The rows are grouped in 4 different ways at once. Each group adds its own fixed numbers to the row, and there is some noise. The rows also spread widely along 13 directions, which tell nothing about the answers.
(in the rows, 128 means zero)
Known rows, each followed by its group in each grouping:
[112 115  73 116 150 129 117 132 191 144 145 122 161 132 102  79 104 130
 114 145 101 134 178 105 131  99 167 117 122  88  97  78 179  99 125 141] : (2) N (0) Z_737
[111 125 153 100 172 172  95 151 122 127 109 143 156 162 112 126 171 143
 124 161  93 169 128 119 122 115  85 133 110 111 114 143  69 105 120 133] : (3) N (3) Z_450
[152 138 178 133 190 109 183 141 128 126 145 153  95 130 195 144  64  62
  99 113 122 146 140 178 101  97 103 165 169 175  97 169 132 162 120 167] : (1) U (4) Z_450
[163 158 158 154  88 142 141  97  95 144 122 128 117 121 176 135 144 133
 154 121 148 118 117 147 133 135 145  89 126 137 148  94 136 139  99 122] : (4) A (3) Z_171
[110 133 101  94 109 118 128 154 156 137 131 184 102 128 136 128 143  66
 141 171 137 165  82 116 167 144 106 136 137  89 114 167 116 124 151 129] : (3) A (2) Z_171
[115 106 161  73 207 168 131 203 135  99  98 164 149 141  93 153 136 107
 104 172 122 190 173 148 122 103 103 183 115 133 115 150 100 123 147 106] : (1) B (1) Z_737
[ 97   4 129 111 185 162 152 153 126 153  89  58 104 134  50  87  87 129
 136 103  83 121 153 114 138 128 114 181 131 163 149 131 124 131 150 123] : (0) D (1) Z_450
[158 146 128 125 142 119 161  58 100 121 173 174 110 120 215  92 126  89
 122 105 142 150 146 142  88  88 161  97 194 150  90 120 176 158 110 113] : (2) V (4) Z_737
[141 105 114  78 174 118 122 129 174 122 128 154 116 111 134 103 103 107
 115 146 103 165 101 113 155 134 120 147 114 103 124 154 126  92 144 154] : (4) B (0) Z_450
[123 120 147 160 118 185 104 146 155 139  84  95 120 160 125 144 106 145
 179 121 106 137  98 150 147 166  92 116  78 152 211 146  88 145 127 148] : (0) U (2) Z_171
[153 120 132  70 116 109 127 134 113  93 137 156 107  67 125 126 129 113
 129 130 155 152 122 131 153 149 149 158 145 116 129 129 121 117 139 110] : (2) D (4) Z_737
[174 150 163 180 191 119 154 119 134 158 144 152 173 167 192 127 139 166
  86 153  94 141 152 147  97  64 135  75 119 154  88 119 159 120  98 142] : (1) V (0) Z_737
[ 72 135 151 128 142 168 117 163 152 151 105  79 125 146  90 161 130 127
 161  96 105 151 146 139  94 123 115 131  77 104 120 117 159 100  98 110] : (1) V (0) Z_171
[ 80 140 117 110 103  94 187 161 135 182 145 177  81 146 150 154 172  42
 142 137 125 183  92 114 120  99 121 110 146  93  56 162 186 120 111  89] : (1) B (4) Z_171
[137 118 140 103 155 158 104  93 105  80 124 115 130 109 140 102 107 125
 121  96 125 129 170 146  84 118 140 164 165 165 139 135 111 157 136 117] : (2) V (3) Z_450
[ 71 128 113  95  96 152  91  89 133 139 124  92  59 120 108 121 124 104
 194  61 105 156  54  99 117 181  87 129 113  84 148 159 124  94 107 149] : (2) B (3) Z_171
[127 171  77 121  76  92  75 119 168 130 168 101 122  74 114 107  71 151
 117 101 107 107  92  97 157 175 148 119 121  73 108 123 111  84 117 189] : (1) A (2) Z_737
[154 122  85 136 123 161  70  95 160  97 113 123 183 122 132  91 136 170
 132 158 132 125 182 140 113 124 191 102 119 155 175 102 140 155 157  86] : (3) V (2) Z_171
[166 121 133 143 105 104 108 126 157 109 100 110 114  97 108 156  99 144
 158 138 163  91 104 165 158 186 150 161 101 169 206 126 145 145 156 134] : (1) D (4) Z_450
[171 123  91 162 160 132 110  71 155 143 146 110 170 136 148  70  86 163
  97 151 105  84 165 127 127 113 159  93 139 137 133  78 136 148 134 184] : (3) U (3) Z_171
[106  81 152  82 175 167 119 162 125 103  84  98 122 118  36 142 105 108
 142 142 158 104 170 147 144 158 112 217 117 140 164  96 116 142 153 126] : (1) N (1) Z_450
[156 193 172 173  94  85 141 141 125 132 141  96 125  84 163 194 115 144
 127  77 146 121 139 168  90 118 162 111  97 138 116 114 178 112  91 119] : (1) B (0) Z_171
[157 126 209  97 218 152 136 105  85  91 116 126 114 108 139 156 105 116
 127 105 155 121 140 170 103 134 101 186 126 154 152 108 114 140 126 152] : (4) U (4) Z_450
[ 86 175 148 140 101 167 127 128 124 152 124 150 109 173 149 165 180  91
 182 128 146 158  98 145 108 126  92  95 114 110 122 134 136 132  98 108] : (3) V (0) Z_171
[169  83 132 150 145 145 150  75 117 145 136 111 119 128 175  64 104 146
 130 101  96 137 140 131 114 104 151  91 156 167 134 122 148 133 105 130] : (2) V (0) Z_737
[111  50 127 156 156 135 174 120 106 182 116 114 106 168  89  97 115  96
 124 158 121  83 118 117 150 121  94 151 173 154 111 119 134 164 139 157] : (3) V (4) Z_450
[147 246 105 160  51  94 101 140 190 123 167 149 153 101 206 157  97 118
 128 111 137 146 131 155 116 115 182  82 111 106 107 121 161 110 104 129] : (4) A (2) Z_450
[ 86 144 118 117  78 142 147 195 181 147 115 136 100 137 135 154 111  59
 158 127 124 175 135 154 128 125 136 148 124 121 111 163 151 124 119  95] : (1) V (3) Z_450
[ 92 107 180  97 189 158 167 144  70 165 128 134 103 156 102 141 148  82
 117 144 131 124 123 120 133 116  52 159 158 102  80 111  91 143 107 163] : (1) D (2) Z_171
[128  76 154 100 179 134 117 125  76  98 110 135 143 131 113 108 159 144
  88 135 101 146 134 115 101 107 103 168 167 175 121 178  75 152 156  98] : (2) V (2) Z_450
[143 175 163  85 126 178  82 138 101  51 132 104 125  65 149 143  82 135
 134  65 136 157 183 177  87 141 153 159 138 149 142 131  70 139 104 120] : (1) A (4) Z_737
[119 126 103 101 170 169 109  95 145 133 143 138 128 145 137  77  91 115
 118 136  94 130 127 117 136 132 107 119 149 113 122 120  93 130 123 185] : (4) U (0) Z_737
[140 169 178 109 194 139 133 145 115 101 153 171 149 139 189 139 128 123
  87 121 100 192 149 145  84  72  97 127 142 126  69 163 100 113 102 143] : (2) V (0) Z_737
[ 97 120  89 170  27 101 141 123 126 172 142  71  92 108 113 117  99 120
 150  75 113 106 111 107 132 145 156 106 157 127 113 129 161 129 111 117] : (2) V (1) Z_171
[ 99 104 167 122  94 125 125 165  83 130 102  87  98  93  96 178 160 139
 149  67 113 165 101 124 101 141 129 148 108 152 138 169 126  98 119  62] : (4) B (2) Z_737
[133 112 150 163 138 127 157 147 132 145 123  94 107 123 126 136  52 109
 113 115 117  91 132 149 142 134 105 154 139 145 128 127 123 145 125 186] : (4) V (0) Z_171
[124 116  94 163 156  84 120 128 160 159 144 113 156 137 100 117 101 161
  77 143  76 104 119  94 128 112 133 121 121 113  93 120 160  98 142 172] : (4) B (3) Z_737

New rows. What belongs after each?
[133  97  73 116  85 124 111  78 168 163 123  96  97 100 101  84 107 124
 174 128 138  96  95 107 172 187 164 113 110 102 177  90 171 119 132 133] : (1) U (2) Z_171
[121 103 147 115 145 154  99  85 111 109 112  86  90 107  83 129 112 151
 172  81 144 100  89 126 134 183 103 156 103 133 184 119 121 119 130 148] : (0) V (0) Z_737
[116 186  67 103 105 149  37  98 175 106 151 129 162 121 129 101 142 185
 142 118  96 148 114  99 123 148 149  75  96  86 137 119 101  96 120 137] : (0) D (0) Z_737
[115 153 148 121 127 138 136 142 144 144 147 114  94 114 166 137  95 115
 149  71 100 183 108 128 119 125 113 107 103  99 103 155 135  86  93 141] : (0) V (1) Z_171
[168 177  97 115 112 150  95  97 167 124 156 144 147 105 165  97  98 145
 137 140 130 139 144 137 152 142 166  82 112  88 129  75 131 107  96 164] : (1) B (4) Z_737
[105 154  52 118 100 138  99 140 161 129 142 164 182 151 131  90 154 133
  95 181 102 137 164  99 130  93 160  91 150 103  88 119 119 152 148 107] : (0) V (3) Z_171
[156 175 136 116  68  98 107 173 119 100 131 133 148  59 109 172 133 156
 107 134 159 116 136 135 155 147 170 144 107 106 122  99 113 101 127 109] : (4) A (0) Z_737
[120 165 134 141 104 135  98 117 120 123 124 126 142 128  99 161 168 164
 153 129 157 105 108 124 129 150 129 115  91 114 149  94 136 120 122 115] : (0) V (0) Z_737
[ 92 130 119 116 186 138 121 128 173 129 125 134 129 162 125 129 114  96
 133 125 105 151 142 144  85 108 122 145 122 139 120 146 167 139 135 126] : (1) U (4) Z_450
[135 107 163 101 144 189  96 129 157 118  87 137 116 147 152 123 152 140
 188 127 105 209  89 144 135 150 103 121  73 134 193 173 103  96 118  99] : (2) V (2) Z_450
[101 141 120 163 135  94 136 151 173 149 122 152 141 165 110 169 155 119
 135 154 128 141 112 128 105 110 128 130  97 123 116 139 211 111 145 105] : (2) V (3) Z_737
[125 167 114 131  78 132 102 168 178 136 126 134 131 127 157 133 113 127
 143 127  93 172 116 139 136 130 146 102 106 119 123 160 113 108 107 125] : (1) A (4) Z_450
[ 97 122  88  97 118 122 103  87 151 162 142 146  93 144  83 102 148 120
 169 147 127 128  39  71 180 185  89 116 114  56 130 114 138  83 125 175] : (2) N (1) Z_737
[ 72 181 108 192  65 110 128 217 180 149 129 109 137 146  94 194  77  95
 128 128 122 106 141 154 126 122 132 145 120 125 107 128 158 141 133 143] : (4) A (4) Z_737
[136 173  95 169  95 130  63  66 143 123 138 119 160 147 161 109 154 191
 143 120  99 125 107 118  98 133 155  54 114 132 150 126 139 132 119 124] : (2) V (4) Z_171
[ 96  94 108  88 138 152 139 143 107  99 120 120 115 105  69 112  98  76
 120 134 165  87 175 132 142 136 126 197 175 135 125 103 114 186 163 123] : (0) V (0) Z_171
[139 137 126 137  55  98  92 155 100  86 111  97 142  70 101 161 127 155
 111 111 143 103 137 140 122 154 163 162 141 171 166 150  93 162 160  90] : (2) U (2) Z_171
[122 127  91 140  65  66 119 142 171 159 140  99 101  88 106 131  99 137
 130 105 101 128  73  93 160 159 138 120 105  86 118 149 154  77 125 154] : (2) B (0) Z_171
[148  67 139 138 167 124 110  48 107 117 106  87 105 117 109 104 138 160
 155  95 134  99 101 131  95 153 135 144 124 187 186 137 160 138 151 108] : (3) V (0) Z_450
[ 91 166 133 117 148 134 147 133 124 129 157 124 137 121 154 140 139 102
 120  78 124 160 183 134  61  66 155 116 134 110  63 111 187 123 102  83] : (0) V (0) Z_171
[184 170 167  79 165 164 113  40 112  88 148 171  94 101 215 102 113  96
 164 109 176 146 107 163 123 157 117 128 144 133 160 122 111 144 105 155] : (1) V (2) Z_450
[107  74  95  61 175 118 123  88 153 153 131 144  73 132  96  78 122  90
 143 149 109 126  51  84 172 173  80 156 140  89 124 152 123 107 145 179] : (1) D (0) Z_450
[ 95 122 112 179  70  94 107 185 149 149 106 102 158 152  87 156 156 167
 108 136  80 128 109 110 119 115 131 123 113 154 118 173 123 121 138  94] : (2) V (0) Z_450
[ 75 173 140 129 125 149 121 125 108 130 128 155 120 177 162 151 190  98
 148 106 113 171 109 128  68  93 100 111 140 141  97 172 124 147 112  86] : (0) A (3) Z_450
[106 134 116  80 151 107  94 132 121  66 128 123 130  78  59 148  95 103
  95 126 168  76 146 133 123 156 127 224 155 131 128 124 114 153 179 138] : (4) V (0) Z_450
[108 132  85 170  65 117  81  91 117 169 123  94 143 149  83 108 157 178
 137 145 109  58  65  80 159 168 120  96 130 114 147 104 102 130 132 156] : (4) A (2) Z_450
[154 146 121  68 190 138  98  67 146  88 172 144 105  84 189  74  77 116
 131  74 112 174 120 123 111 135 132 126 137 105 123 143 123 101 121 168] : (0) N (2) Z_737
[168 144 131  84 102 141 105  89  91  81 141 163 101  78 167 109 116 119
 132 123 150 137  96 134 153 170 134 133 168 137 149 145  71 144 135 136] : (4) V (4) Z_737
[107 103 128 165 186 111 136 117 128 139 122 132 153 175  93 135 146 134
 105 153 120 101 143 123  92  95 117 148 139 152 113 119 185 146 155 126] : (2) V (3) Z_737
[123 142 127 104 114 156  77  98 111 118 109 118 148 126  80 132 179 166
 151 152 157  96 122 121 136 161 133 130 104 115 159  84 109 129 124 110] : (1) V (0) Z_450
[165 116 147 190 102  98 115 105 130 127 104 101 129 130 161 141 141 179
 153 101 109 132 106 148  98 130 163 102 110 203 186 159 165 138 133  91] : (2) N (4) Z_450
[ 95  63 131 157 148 131 163 154 118 161 125  60 116 125 100 105  67 126
  97  73  66 117 162 121  98  95 135 147 161 164  90 140 145 126 119 134] : (4) V (0) Z_737
[138 184 140 171  93  68 135 166 134 132 143 153 156 117 111 195 142 136
 101 160 167  93 120 139 138 125 131 139 116 115 100 107 159 122 129 137] : (2) V (0) Z_737
[136 163 123 160 111  98 138 168 168 149 134 167 153 134 118 167 123 116
 114 189 154 109 112 135 169 133 131 130 107 101 116 102 164 117 143 147] : (4) V (2) Z_737
[102 120 128 111 117 190  80 186 185 133  72 102 139 147  67 154 123 150
 179 160 111 152 121 144 166 179 114 139  50 103 195 120  97 110 130 129] : (1) U (4) Z_171
[115 153  86  82 141 125 125 134 175 103 146 148 122  92 105 121  67  63
 126 145 174 111 166 137 152 145 155 173 144  86 123  80 169 139 158 154] : (4) N (1) Z_171
[119 132  93  75 110 122  66 127 167 107 139 100 137  73 108 101 128 178
 135  79  78 186 118  92 119 140 170 113  82  74 118 140 133  40 111 107] : (2) A (0) Z_737
[129  67 107 167 145 164 138 115 158 167 109  65 139 151 124  63  68 143
 128 110  68 108 175 129 119 101 163 116 136 162 140  95 154 136 119 144] : (4) A (3) Z_450
[116 101 141 126 159 128 140 100  69 136 117 126 127 144  76 137 164 123
 123 164 164  64 135 125 126 136 112 155 162 147 131  84 133 185 148 128] : (1) D (4) Z_171
[119  34 157 143 206 152 173 131  98 190  98 109 138 185 101 100 164 158
 109 147  63 138 126 103 121  85 105 112 124 160 114 123 138 117 120 113] : (4) U (0) Z_737
[126 147  94 125  84 121 128 109 148 158 136 153 101 133 117 118 112  94
 144 177 156  86  80 114 192 177 107 125 141  85 131 108 123 140 132 186] : (1) V (3) Z_171
[127  96 113 131 109 169 110 187 169 126  88 112 151 141  70 115  80 129
 136 177 122 111 153 141 190 155 120 168 115 130 173 107  81 141 149 160] : (2) A (1) Z_450
[116 142 125 146  86  99 146 109  96 149 138 114 121 118  97 143 141 109
 131 126 169  62 125 126 129 136 133 143 159 133 118  80 151 157 120 131] : (2) U (0) Z_450
[153 133 170 118 156  93 172 127 129 144 140 168  89 113 162 158 142 110
 141 123 147 160  66 130 147 134 103 127 100 109 114 149 165  87 115 136] : (0) V (0) Z_737
[104 141 138  64 184 173 143  96 131 141 144 192 102 160 156 104 155  57
 161 148 152 167 100 119 140 123  78 131 133  73 102 114 130 123 110 144] : (0) V (2) Z_450
[ 95 226 103  77  82 137  85 121 124 129 163 141 150  99 105 152 160 131
 130 134 159 125 127 103 143 150 141 103 108  26  85  55 121  89  97 136] : (4) U (1) Z_171
[111  92  77 132 152 106 145  84 145 160 134 158 121 175 156  75 150 104
 108 149  78 134 101  97 106  96 132 102 178 165 107 172 153 161 154 111] : (4) U (0) Z_450
[ 93 181  86 137  46 120  98 167 162 156 150 106 138 113  91 140 103 137
 124 129 112 111 119 107 157 155 137 115 116  71  89 107 112  94 101 160] : (1) V (3) Z_737
[133 122 171 165 163 156 166 159  96 135 116 132 149 163 110 151 118 108
 108 158 149  98 177 163 121  93  95 155 154 162 121  90 119 172 119 153] : (2) B (0) Z_737
[125 167 132 104 120 142  76 159 142  98 105 169 152 136 105 167 177 153
 140 177 137 152 103 134 143 156 120 134  90 111 152 142  95 120 143 111] : (1) A (4) Z_737
[161 167  85 118 168  89  84 106 165  96 160 167 185 117 172 101 117 161
  53 168  87 133 149 112 109  94 161 106 146 122  95 142 125 130 161 150] : (4) D (3) Z_171
[ 94 158 105 127 124 164 111 158 178 113 116 137 143 146 115 143  91  82
 136 153 141 121 171 158 122 126 134 152 131 119 136 111 145 161 148 133] : (4) V (3) Z_171
[151 146 131 112  74 113 160  93  83 137 144 163  90 102 192 117 164  92
 145 108 151 155 104 127 123 120 164 101 175 148 110 140 144 141 110  74] : (4) A (1) Z_450
[107  93 160 128 162 123 161 114  50 125 127 146  88 141 113 148 156  71
 125 122 158 116 107 135  96 119  78 174 193 178 114 163 116 178 150 114] : (3) B (2) Z_737
[174 180 105 136  91 115 100 141 185 116 143 144 157 104 153 122  78 143
 114 160 141 120 143 147 170 149 164 117 114 117 136 110 115 120 127 163] : (1) V (1) Z_450
[101 150 106 110 168  99 147 166 177 126 146 169 127 137 121 143  83  58
  88 172 138 119 141 136 134 112 104 175 156 105  77 147 146 151 157 173] : (1) V (0) Z_171
[128 172 161 150 125  63 176 138 111 168 144 167 131 138 146 185 194 109
 111 150 157 123  97 123 118  96 126 115 120 112  71 110 193 108 112 107] : (4) N (0) Z_450
[136 182 161  57 193  85 114 103 107  94 171 172 130  82 159 146 159 118
  89 110 142 166 117 115  89 109 123 149 131  82  57 143 137  84 116 122] : (1) V (2) Z_450
[137 109 122 122 157 145  89 150 153 105  92 154 153 154 113 128 153 165
 123 172  99 153 101 121 144 138 112 137  98 147 170 172  91 128 166 123] : (0) A (3) Z_737
